There are 5 ways to turn a row about zero (a turn may also mirror it). The second row of each pair is the first, turned, with some noise. The first 45 pairs use one turn. New pairs use 2 turns, one after the other, and a turn may come again.
(in the rows, 128 means zero)
Some pairs, each with its turns in order after it:
[124 130 109 150 126 145 144 112]
[142 125 144 114 147 105 122 133] : Y

[120 146 129 128  90  67  87 104]
[129 150  81 108  93  94  80 143] : Q

[159 118 119 103 208 141 168 166]
[128 132 189 129 167 206 126 123] : Q

[175 125  85 151 107 136 134 136]
[151 145  89 101 171 146 128 136] : M

[119 171 133 136 208  75  84 127]
[128 192 179  80  82 148  90 139] : Q

[130 175  99 120 191 148 105  54]
[186 101 120 128  40 145  96 134] : C

[145 194  96 147 128 149  81 126]
[156 123  59 132  98 147 164 107] : R

[135 143  48 146  66 144 150 108]
[145 183  77 114 160 137 164 188] : M

[129 128 132 105 135 160 208  83]
[131 124 140 201 119 105  65 121] : C

[208 106 100 171 165 157  79  81]
[109  85  87 113  37 120 155  72] : C

[105 139 156 158  96 108 117 110]
[148 168  86 117 149 130 128 128] : C

[133 110 147 129 123 166 128 117]
[149 135 151 120 125 102 138 111] : R

[114 117 187 171 138 137 151  67]
[156  93  94 107 193 124 170 158] : Y

[ 60 134  76  94 117 156 116  95]
[169 113 168 169 115 195 150 118] : R

[111 131 139 133 120 133 118 135]
[117 118 122 110 116 128 132 139] : Y

[159 178 109 114 106 151 164 129]
[154 151 114 132 109  70 117  97] : Y

[129 128 155 134  93 132  98 148]
[132 151 114 164 125  91 122 126] : Q

[121 155  63 208 151 140 113 119]
[123  97  84 152 120 133 217 155] : R

[ 97 116 132 124 101 132 109 137]
[129 143 149 161 105 132 121 125] : R

[113 125 145 123 138  74 121 129]
[140 100 133 144 111 168 150 126] : Y

[161 139  66 127  89 135 127  92]
[160 162  82 117 155 133 178 147] : M

[153 146 184 143 118 160 107 174]
[126 166 146 203 115 120 140 115] : Q

[158 109 143 127 100 130 100 185]
[142 105 121 102 120 192  98 121] : M

[ 93 114 123 103 157 127 144 108]
[145 121 160 140 169 151 124 134] : R

[175 130  80 153 113 138 142  48]
[175 143 147 102 196 105 108  73] : Y

[168 123 130 108 119 122  48 126]
[100 139 110 100  77 144 186 152] : C

[155 139 120 178 160 127 115 190]
[132 138 192 168 116 135 112 175] : Q

[117 132 111 132 132 132  98 126]
[109 131 149 108 125 136 130 120] : Y

[111 112  62 157 163 138  53  56]
[ 97 132 211  73 190 153 145  85] : Y

[102 158 137 120  65  77 165  87]
[181  51 104 118 107 117 122  92] : Y

[132  81  83 117  71 142  53 125]
[101 139  62 127 118 207 171 120] : M

[133 110 127 129 138 119 136 133]
[111 113 127 121 134 121 119 127] : C

[160 143 174 140 133 134 146 185]
[115 162 145 196 131 158 132 140] : Q

[182 135 127 161  81 130 147 137]
[114 157 123 139 128  75 157  88] : C

[128 124 113 130 140 135 183 114]
[123 116 156  92 151 141 151 148] : R

[171 125 116 165 143 122  82 174]
[127 107  69 142 101  80 125 150] : R

[ 72 126  87 118  61 106  96 128]
[107 180 103 156  88 177 151 169] : M

[166 140 129 123 155 124  48 130]
[129 107 110  91  76 140 185 151] : C

[171 126 125 132 111 140 120  72]
[119  97 128 101 121 120 148  71] : R

[154 134 132 107 154 208 113 156]
[129  55  88  85 116 111 124 131] : M

[156 133 191 118 110 119 145  98]
[155 107 191 128 139 137 159 119] : M

[ 94 110 146 135 118 146 125 119]
[129 135 108 145 148 159 121 124] : C

[128 137 143 157 129 127 139 130]
[108 130 134 142 109 130 140 142] : Q

[122 203 134 101 146 208 146 127]
[159  64 108 117 100  62 140 184] : M

[114 145 154 155 115  95 208 131]
[ 81 130  88 135 121 173 161 179] : Q

New pairs. What belongs after each?
[141 134 112 128 198 176 183 143]
[138 125 104 116 186 201 111 160] : C Y

[136 120 124 128 108 127 101 208]
[130 100 114 189 140  94 153 159] : C Y

[128 208 112 177 123 145 133  48]
[124  59 107  87 132 192 195 106] : R Q

[ 54 152 149 118 106 125 141 142]
[117 200 134 137 127 114 172 139] : C Y

[102 123  99 115 158 148 148 153]
[139  97 150  90 129 104 115 110] : Q M

[106 107  68 116  48 132 113 127]
[ 95  48 108 131 129 116  89 166] : Q R

[101 132 134 133 126  89 125 163]
[154 141 152 136 110 106 141 163] : R Q

[133 123  93  84 168 151 111 120]
[107 108  98 163  83 119 130 157] : Q C

[ 48 129 142 142 181 147 173 101]
[101 170 177 189 102 156  76 127] : M M

[136 103 165 132 141 208 139 182]
[187 122 118 134 168 113 184 186] : Q Y

[114  63 145 116 128 128 135  96]
[138 110 147 159 184 160 120 134] : Q R

[151 116 133 112 144 133 154  83]
[142  89 111 107 106 114 102 112] : Y C

[126 127 118 124 121 110 123 125]
[142 130 132 127 132 124 115 126] : Q Q

[134 126 138 112 138 110 104 130]
[122 134 127 106 107 133 116 140] : C M

[159 141 116 130 161  55 141 144]
[156  89 144 115 191 137 136 156] : Y M

[152 159  79 184 153 122 148 112]
[ 96 122  74 119 119 144  73 160] : Q Y

[208 101 105 129 152 128 127 149]
[109 108 139 136  46 138 101 149] : M C

[135 126 121 137 128 107 184 138]
[162 154 142 139 134 138  99 154] : R R

[139 150 150 126 111 121 133  77]
[124  75 140 105 152 138 127 122] : Y R

[136 149  98 138 111 127 138 134]
[114 144 121 114 143 133 119 100] : C R

[155 138  90 131  48 103 135 130]
[110  64 113 158  82 105 130 161] : Q R

[115 139 114 141 131 119 130  56]
[109 161 130 104  93 150 176 134] : Q M

[120 137 183  89  84 143 166 116]
[143 123 195 127 139 156  75 112] : Y Y

[ 75 156 118 157 166 139 114  74]
[139 141  46 137 161 154 136 109] : Q Q

[ 79 138 107 143 117 113 154 159]
[107 155 114 150 145 136 179 116] : C Y

[130 116 103 208 190 129 123 206]
[141  97  85 145 218 110 189 164] : Q C

[143 124 119 146 140 174 125  48]
[137  66 102 137  94  70 116 128] : C Q

[ 98 142 121 100  68 110  64 120]
[114 157 152  62  79  88 133 140] : Q C

[131 123 131 127 118 156 134  83]
[134 131 106 153 156 144 138 156] : C M

[125 110 144  93  98 208 130 136]
[140 123 105 132 217 135 148 133] : M Q

[ 82 131 122 142 122 128 168 122]
[156 129 133 108 169 127 142 154] : M C

[112 113  77 129  95 126 115 115]
[146 145 105 121  97 122 157  90] : C Q

[133 119 146  80 110 131 121 128]
[126 108 141 159 120 141 162 124] : Y R

[125 138 117  98 120 130  74 122]
[128 125 101 138 172 149 158 128] : R M

[157  88 157  88  48 118 122 123]
[128  74 157  64 117  99 159 171] : M M

[122 127 119 120 139 134 109 106]
[123 131 107 118 130 132 115 107] : Q Q

[ 86 171  83  77 146 129  73 116]
[151 122  94 155 117 173  66  70] : Q Q

[129 125 127 145 155  89 126 182]
[142 143 103 111  86 163 163 134] : M C

[112 154 156 160 111 132  94 124]
[150 160 145 151 133  92 118 105] : C Y

[118 127 119 162 115 155 192 208]
[129 138  98 158  28 113 111 145] : R Y

[129 125 208 127 115 156 110 208]
[146 168 222 112 161 150 150  94] : Y C

[129 134 117 160 145 129  79 118]
[162 156 143 101 144 143 115 118] : Y R

[145 143 150 128  77 155 109 116]
[110  84 111 114 101 115 108 157] : Q Q

[118 141 118 132 109 133  85  77]
[100 100 122 164 164 116 138 100] : Y Y

[123 122 117  82 143  91  99 132]
[110 130 139 114 102 155 153  83] : M R

[165 141 139 119 145 115 114 144]
[105 130 108 133  87 121 133 123] : M C

[124 139  95 124 187 114 166 149]
[124  93 139 186 140 141 166 147] : Q C

[ 91 132 208 159 128 140 153 165]
[129  41 142  96 107 107 108  97] : C C

[107  89  64 130 179  84 126 101]
[151 189 130 119 189 128 111  72] : Q Q

[156 122 142 136  99 124 116 128]
[138 121 151  98 134 148 125 131] : Q Y

[158 141  95 126 120 165 127 175]
[160  94  85 144 156 123 145 151] : C Y

[114 111 159 164  48 126 110 154]
[175 208 111 117 164 124 130 132] : R C

[148 107  90 126 119 119 187 116]
[124 159 120 135 191 124 154 107] : R Q

[113 110 106 125 147 105 127 131]
[101 114 121 126 138 135 101 120] : R M

[122 178 145  89 144 130 155 174]
[138 107 167 110 147 143  70  97] : C M

